The rows of a group lie close to one hidden flat surface of 8 dimensions, which may be shifted away from zero. Surfaces can cross.
Known rows, each followed by its group:
[  1 -25 -19  15  -6   5 -10   0   8 -29  17 -14  -7] : (0)
[ 24  24 -19 -19 -14   2  -5 -10  37   3  33 -15  -7] : (2)
[ 16 -18   0  18   2  15  18   8 -12 -34  17  16 -41] : (4)
[  1 -14  -8  -9 -10   2  36 -14  14  32  12 -31  21] : (5)
[ 23   4  18 -23  16  16  28  -8 -10  47  -7   2  -2] : (1)
[-18  17 -10 -14  -6  -6   2  -1  17   2  -6 -32   0] : (0)
[-45  13 -12  -5  -9 -10  -1   9  -2   8 -29 -24  -3] : (4)
[ 18   6  -6 -10 -15 -28  -6  29 -10   5 -11  14   5] : (5)
[ -7 -31   4  15   0  28  18 -36  18  -8  14   6   8] : (3)
[-18  -8 -12  -3  -4  -4  40  17  10 -26  12   4   7] : (6)
[-10   6 -31  32  -8 -15 -24   8   0 -14 -10 -15 -31] : (7)
[ -8  11 -19  11 -13 -11  -3  -8  12  -4 -34 -38 -36] : (3)
[ 10  11  19 -10  -6 -14 -11 -12  -6  26 -28  -8   9] : (1)
[-21  17 -31  -5   4  27 -18 -27  43   3   8 -27 -11] : (1)
[-27  13  14  -9 -32  21 -15 -25  17  12   1   4 -22] : (0)
[ -4  -3   9   9   4   7 -11  -5  -8 -19  14 -10  -8] : (6)
[  3  -6 -15  17  -4  14 -32  -7  -3   7   4  -9 -19] : (4)
[-36  -1  10  24   6  -1  19 -10 -15  -1 -15 -23  -6] : (4)
[ 33 -24   5   2  13  17  -9 -23   4  -5   3 -26   7] : (0)
[ 11   4 -18  33  -6  11 -10  -8   3  10  18  29 -38] : (7)
[ 13   8  -2  15   5  -4  18 -38   5  42   1 -27  11] : (3)
[ -7  -9  11 -28 -10  29 -43  -3   2   3 -28 -18 -14] : (6)
[ 12   2   4 -11 -32  -1 -11 -22  31   4  20  -2  16] : (6)
[  6  19 -21  41   7 -17  -1   3  -6   2   9  32 -11] : (3)
[ -3 -22  24   0 -18  17  23 -24   0  14  45   0  10] : (7)
[-21 -13   6  20  -3 -18 -11 -17   1 -15  27 -40  46] : (4)
[  1  19 -20  23  13  21 -39  -6  11  -8   5  47 -28] : (1)
[-24 -33 -11  -6 -26  -5  19  18  16 -28   6   5  21] : (2)
[  2 -11 -21  16 -29 -28 -25   9  10 -11  36 -30  12] : (5)
[  7 -19  -1  14   1   8 -26 -22   8 -18  17 -26   2] : (0)
[ 24  10  23   0  13  -6  -6 -13 -14  -7   8 -23  -9] : (6)
[ 32  -6 -13  14 -18 -25 -19  -7   1  16   5 -33   3] : (5)
[-15  -5   7  19  16  -1  16 -11 -10   0  16 -25  12] : (6)
[  1 -13  21 -22 -33  15   8 -11   8  13  19 -18 -18] : (7)
[ -6   3 -13  47   7  -8 -13  -7 -14  -7  16  -3 -19] : (2)
[  6  -4  29   8   3  14 -33   1 -33  24  -7  61  -2] : (1)
[ 12  33 -15   4  20  -3  37  -7  14   3 -14  -5 -30] : (2)
[-15  22 -32  13  28 -27   7  10   4  12 -23   2  45] : (2)
[  7   3  -3  28  22  21 -40 -52  16   1   9 -14   7] : (5)
[ -1  11  -3 -14   1  -4  27  -1   9  15 -19 -14   0] : (0)
[-14  15 -21  11  12 -36  -8  25   5 -29   1   4  30] : (5)
[-18  23 -28  14  26   8  15  14   5 -21  32  15 -23] : (1)
[-16 -25  -8   1  -2   5   2  15 -14 -13 -43 -39 -23] : (6)
[  0  -5  -5 -15 -12 -12   3   6   0  26   6 -39  22] : (5)
[ 13  12  -3  -7  10  21 -36  -1  -4   6   2   6 -37] : (3)
[  4  -5  -9  -7 -11  12   9   1  21 -20  17  19 -14] : (4)
[ 16   4 -39  33   4 -16 -21   5   8  11   6  27  18] : (4)
[-34   1   3   0   5   8  -7   4   3 -32 -34  13 -11] : (3)
[ -4  20 -16  11 -17  10  -7 -22  20  30  32   9 -11] : (7)
[ -4  -9  -3 -14 -18 -14   5  28  -1 -28  11 -24  -2] : (4)
[ 20 -15 -11  -3  -8  14 -16  -3  16 -36  -5 -16 -33] : (7)
[-16  18  24 -46  -8  -2 -12  27 -14  -4  -5 -15  -8] : (2)
[ -1  10 -25  11   2 -39 -21  22   1 -19  17 -38  34] : (5)
[ -7 -21  -3  15  23  23 -35  18 -33  -8 -10  14 -20] : (0)
[ -5  -2   5  15 -25 -20  -9 -29  17  -7  -8 -33  15] : (5)
[ 29  -9 -10   0  -2  21   3  -9   8  13  20 -11 -22] : (3)
[-29  19   2   8   1  -3   3  -9  -4  33  23   4  18] : (7)
[ 10  23 -13  33  27   0 -12  -9  -9   4   4  17 -30] : (2)
[ 30  22   8 -26   8  28 -22  -4  10   9  -2  43 -27] : (1)
[ 20   8  -2 -13   8  16  -9 -11  -1  25  -9 -20 -21] : (3)
[ -2  -4  -5  -9 -27  22 -24 -22  27   6  31 -22 -19] : (7)
[ 22   1  11  19  -7 -15   0  -5  -3 -28  22  -5 -13] : (6)
[-19   3  -5 -32  -1   7  16   1  23  -4 -12 -17  19] : (2)
[ -9  -7   7  16  17   6  -6   2  -4 -28  26  23   7] : (7)
[ 29  -8   8  48  -1   3 -35 -41 -11  10  14 -26 -19] : (6)
[-18 -11  -6  31   8  -1  19  -2  -8 -15  17  -6   3] : (6)
[ 12  13 -18 -43   0 -17 -27  40   9  -8  22 -20  27] : (5)
[ -7 -13   0 -20  -1  14   8   1   0  -6 -41 -35 -25] : (3)
[  5  41 -10 -11  35   9  20   5   2  -3  23 -28 -27] : (1)
[ 20 -45   5  11  19  19   4  10 -29  -4 -15   9  -7] : (0)
[  1  -2  -5  -5   5 -26   9  37 -21 -11  -8 -12   7] : (4)
[-26  10 -26  31   4  -6  21   6  11 -12 -15  54  -6] : (4)
[ 12  -3  -4 -18 -13  -6 -11  20   1   8  17   8  11] : (2)
[-14  -8  -3  -9   5  -2  27  27 -22  10 -32  14 -12] : (0)
[  7  -9   7 -15   1  24  20 -31  18  18 -10 -19   1] : (3)
[ 25 -20 -33  35   3   1  21 -27  31 -14  13 -34  -3] : (7)
[  7  29 -21  -3 -23 -30   4   6  36 -25  -4  -1  -3] : (1)
[  4 -15   0 -24 -21  29  22  -4  26   9  25  36   0] : (1)
[  1  18  -7  -2   6  -4 -32   9   1  -1  15   6   4] : (2)
[-10 -32  20   5 -13   2 -10  11  -9 -42   5  24   9] : (0)

New rows. What belongs after each?
[-14  11 -22  15  18  -2  13 -18  18   9  21 -13  26] : (7)
[ 22 -16   6   0   6 -12  -5  11 -18  -1   7 -37   5] : (4)
[ 14  -9 -27 -22 -31  -1  20  27  16  -6  -2 -14 -36] : (4)
[ -8  -5  11   5   9  21   5 -25   1   7  -1 -13  -5] : (4)
[  9  -1  29  10  -4 -12 -21 -23 -13 -12  12 -57  -8] : (6)
[ 27  17  38 -38  -5 -13  20   6 -15  14  17 -28  -3] : (1)
[  0  10 -39  26 -14 -20  25 -16  21  29   2 -31  -7] : (7)
[-24 -27 -12  22 -22   5   3 -18  11  22 -13  35  18] : (1)
[ 36   5   3  -1  -1   6  21 -16  17   2  30  21  -2] : (6)
[-40 -30 -28  -3   3  11  24   8  32 -32 -24  24  39] : (2)
[-37 -18   2  23 -14  -5  11 -11 -13  23   6 -12   7] : (5)
[ -1   6  18  10  35  21  -7 -12 -16  -2  -6  32  -3] : (4)
[ 21   0   4 -26  52  29  21 -13   7  10  -7  -1  24] : (7)
[  1  17  -7 -13  -5   0   2  28  -3   3 -15  31 -30] : (7)
[-14  -1 -18  -2   3   0   2  14   0  22 -44  34   7] : (6)
[ -8   4 -11  -1 -31 -31  30  16  14 -23  22   5   9] : (1)
[ -9  14   6 -18  23  41 -10 -10  -4  19  23  -2 -17] : (1)
[ 30   3   6  32  12   3   2 -26   0  -1  36  18  -9] : (6)
[-16   2  27 -14  19   6  30   9 -11 -29  -1  16  10] : (4)
[ 15   8  18   9  -3 -13 -23  -1 -19  23 -31  41   3] : (1)
[ 20  -9  -8  26  -2  -2  -3  11  -5 -38   6  20 -33] : (6)
[ -2  -8 -30  35   3 -27  30  -1   9  -8  -1 -26   7] : (7)
[-12  -5 -28  14 -11   2  -5  -6  18  20 -11  40  13] : (6)
[  5   3  11 -45  13  23  -4  10  17 -22  -6   2   5] : (7)
[ 16 -12   9   3  28  14  11  14 -15 -19  -1  44  -9] : (7)
[ 17  46 -14   2  17 -12  28   3   9   2  -3  -1 -38] : (2)
[ 12 -28  -6  15 -10   8  34 -17  11 -21  31 -39 -18] : (6)
[ 14 -10 -15  31  29  12  -5 -19   3 -13  -1 -15  -3] : (7)
[ 25 -11  39 -15  33  18   9 -30 -18  22   0 -36  14] : (4)
[  2   1  16  -7   2  -8   0 -16  -6  19 -15 -35   9] : (6)
[ -3 -14 -22  -4 -32 -15  37   9  25 -13  -6  -4   6] : (6)
[ -4   2   4 -30  -2   3   8  12   3  -2 -18 -19  -4] : (7)
[ -4  -5 -10   5  -3 -32  14  -5   2  15   0 -47  41] : (4)
[-10  23   0 -22 -13  16 -57 -12  26 -19  13   3 -13] : (1)
[ 11   6  27  -5   1 -12   7  -2 -12 -37  23 -39  -5] : (6)
[-14   9  28 -23  13  -6   3  11 -17 -18   0 -25   7] : (6)
[ 23   3  -6  -3  -7 -22  24   5 -10  27   7 -21   1] : (2)
[ 37  -9 -23 -10  -9  -9  -3  18  -1  19  -5 -24 -14] : (4)
[-11  37   2   0   2 -12 -50  12 -11   8  34   6   2] : (3)
[  2 -10  -9  23   1   8  -1 -12   0  -5 -13 -17 -25] : (3)
[ -9  29 -12  20  13 -21  -1  12  -7  -1  -9  30  -2] : (3)
[ 16  -7   7 -43   0  25 -12  23  -2  -1  23 -14 -15] : (3)
[ -8  -7  -7  15  21  -1  27  19 -19 -29   1  10 -16] : (6)
[ -6 -14  15  24   4  13 -23 -32  -1  -7  29 -22  17] : (4)
[ -4  19 -30  44  -5  -5  -5  -1   1  20  22  42 -27] : (7)
[-12   9   6  38 -29 -48 -40  -6  -7 -24  13 -13  18] : (6)
[ 12   8  13 -42  -7  22  22   1  14  12  17   9  -6] : (1)
[  1  14  -8  13  13   2 -19  -1 -14  21 -21 -13 -28] : (7)
[ -9 -18  -8  14 -32 -16   0  -6   1  14  23 -40  13] : (5)
[-19 -15   9  -3  17  21 -16  25 -19 -28  13  25   3] : (3)
[ -2  10   6 -25  -7   3  24  21   7 -19  35  16  -6] : (1)
[ 32  11 -17 -18  36  25   7  -1  13   8 -25  14 -17] : (7)
[ -3  30 -12  -4  37  12  26  -5  -1  23  -3 -17 -17] : (1)
[ 21  29  -2 -23   9  10 -30  15  -5  21   3   4 -26] : (3)
[ 24  42  -9 -28  17  -1  -6  10  14  10   4  10 -12] : (2)
[ 22  -4 -55  29  10 -13  21  -5  34  15   6  23  36] : (2)
[-22  19 -10  23 -18 -12  11  -1  -9  39  21  30 -12] : (7)
[ 23  18 -26  20  -6 -37  29  -6   8  25  23 -34   8] : (2)
[  2  21 -11 -14  33   3  13  11  -3  11 -23  13   5] : (7)
[-12  20   2 -11   0  28 -32 -17  16  17  31  10  -7] : (7)
[ -8  -1  -8  10   5 -20  15  26 -23   3  -1 -13   4] : (3)
[ 25  14 -19   5 -11 -28  24   5  11  16  19 -13   3] : (2)
[  6  22 -47  27   0  -7  -5 -11  27  15   9   3 -18] : (7)
[  3  13   7 -18   3   6   0   8  11   0   7  35   9] : (6)
[ -7 -21 -18  39 -15   4  17 -21   3   1   9 -24 -31] : (4)
[ 15  24  10 -31   7   8  15  12   4  -8  31  -3 -17] : (1)
[ 10 -11  14  20   0  14 -12 -30   3 -18  50 -25 -11] : (6)
[ -8 -20 -21  55 -28 -22 -25 -13   1  -5  -7 -17  -5] : (6)
[ -4 -16  13 -11   3  22  -3  -7  11 -26  28  -2  13] : (7)
[-14 -26  -1 -16  -1  -5  35  28 -18 -14 -18 -39  -3] : (3)
[-31 -11  22 -13 -13  32   6 -17   4 -21   5 -25 -32] : (4)
[  0  11  -1   0  30  37 -33 -32  16  14  33   8   9] : (7)
[-10   8  -8   2  25  40 -19  -6  -2  11  19  30 -20] : (1)
[ 15  28 -15 -40  -9  -6   6  35  10  -2 -15   0 -28] : (3)
[ -7 -30  51 -14 -11  15  16   0 -31   2  11  -1  -3] : (7)
[ 15   8 -12   5  10 -19  42   9  -4  25   8  13  15] : (3)
[  7  -3   3  -1 -16   1 -28   2  10 -21   8   9 -13] : (6)
[-15  22  16 -38   2   0   6   6  10  11   3   3  30] : (3)
[  8  43   7 -33  19  -9  -6  22  -2 -16   9 -11 -17] : (1)
[ -5 -21  11  29   3 -17  23   6 -37   8 -23 -17 -12] : (7)
[ 10   9 -13   9   3   6  11 -13  11  19 -15  13  -8] : (1)
[ -1 -28   4 -10  -5  24 -17   8  -5 -17  32 -20 -13] : (3)
[-11   0  -6 -18 -18  19   2   2  29 -19  10  15 -14] : (4)
[-33  26   1 -31  -9  -6  -8  14  13 -12 -10 -17   6] : (0)
[-17  -1 -11  -8 -15 -15  20  22   5 -23  -8 -14  -1] : (3)
[ -7  11 -30  11 -29  -9   2   8  19  -1  18  15 -28] : (7)
[ -1 -23   6  17   0  -3  15   5 -13 -51  26 -47 -26] : (6)
[-10   2   1  20  -9   3 -71  -7  -8  -2 -11  13  -9] : (6)
[-17 -13  -4  18  14  20   7   0  -2 -37 -29  45 -19] : (3)
[-13   9  20 -13  33   2  -6  20 -31  15  15  25  31] : (3)
[ 18   4  -7   2  19   2  18 -31  19  24 -16 -15  16] : (5)
[-15  -1 -20  39 -12  -8  19 -19  23 -29  -6  21 -12] : (3)
[-17  -7   4  27  15  -3   6  -4 -17   7  11   3  21] : (3)
[-32  13   1   7   7  -8  -4   1  -5 -16 -43  -8  -8] : (3)
[-11  -7  -8  13   7  -3  20 -29  14   8  22 -43  33] : (7)
[-18  -5  -3 -13 -22   5  -7 -10  21  17 -24  17  17] : (1)
[ 16  -1  29 -24  18   1  32  -7 -11  25 -46   8  12] : (0)
[  2  34 -15 -19  -2 -17  35  22  20 -15  -1   5 -13] : (2)
[ -8  19 -15  13  -8 -21 -18  11  -8   4   2 -28 -18] : (3)
[  4  20 -13   8   0  11 -28  -3  10 -14 -28  18 -44] : (3)
[  2   2  -5  21 -19 -31 -14  14   1 -38   6  19  -3] : (6)
[-14 -12 -22   9 -29 -25  36  19   6 -19   2 -27  -7] : (4)
[ 16 -36  20  28  15   5 -22   0 -20 -40   2  16  15] : (0)
[  7  -3  -5   7  14  -1  48  -2   9   3 -11  39   8] : (3)
[ -3   4  14  -5  19  21 -10 -29  -6  23 -33 -18  -7] : (3)
[  5  36  -1   5  14 -22 -25   1  -7  -4 -15  -9 -11] : (1)
[ -4 -25   4  16  -2  11 -24   0  -7 -29  14   3  -5] : (0)
[-24  19 -11   9   3 -29   7   1   4  -8 -12 -37  19] : (0)
[ 30 -15   2   6 -12   8 -29 -20  -1  10 -26 -23 -27] : (6)
[  3   2  -6   0 -21   0 -46  -3   8  10 -27  26  -6] : (6)
[ -3 -20  19  -1  -5   0  -9  -5 -18 -12  13 -54 -10] : (4)
[  5  21  29   1  18  17 -10 -14 -12  10 -30  70 -17] : (0)
[-49  -3 -32  38 -10 -17   9   0  10  -2 -14  10  15] : (1)
[ -3 -10  -3  18  -4  -5   5   9 -11 -14   0   2 -15] : (7)
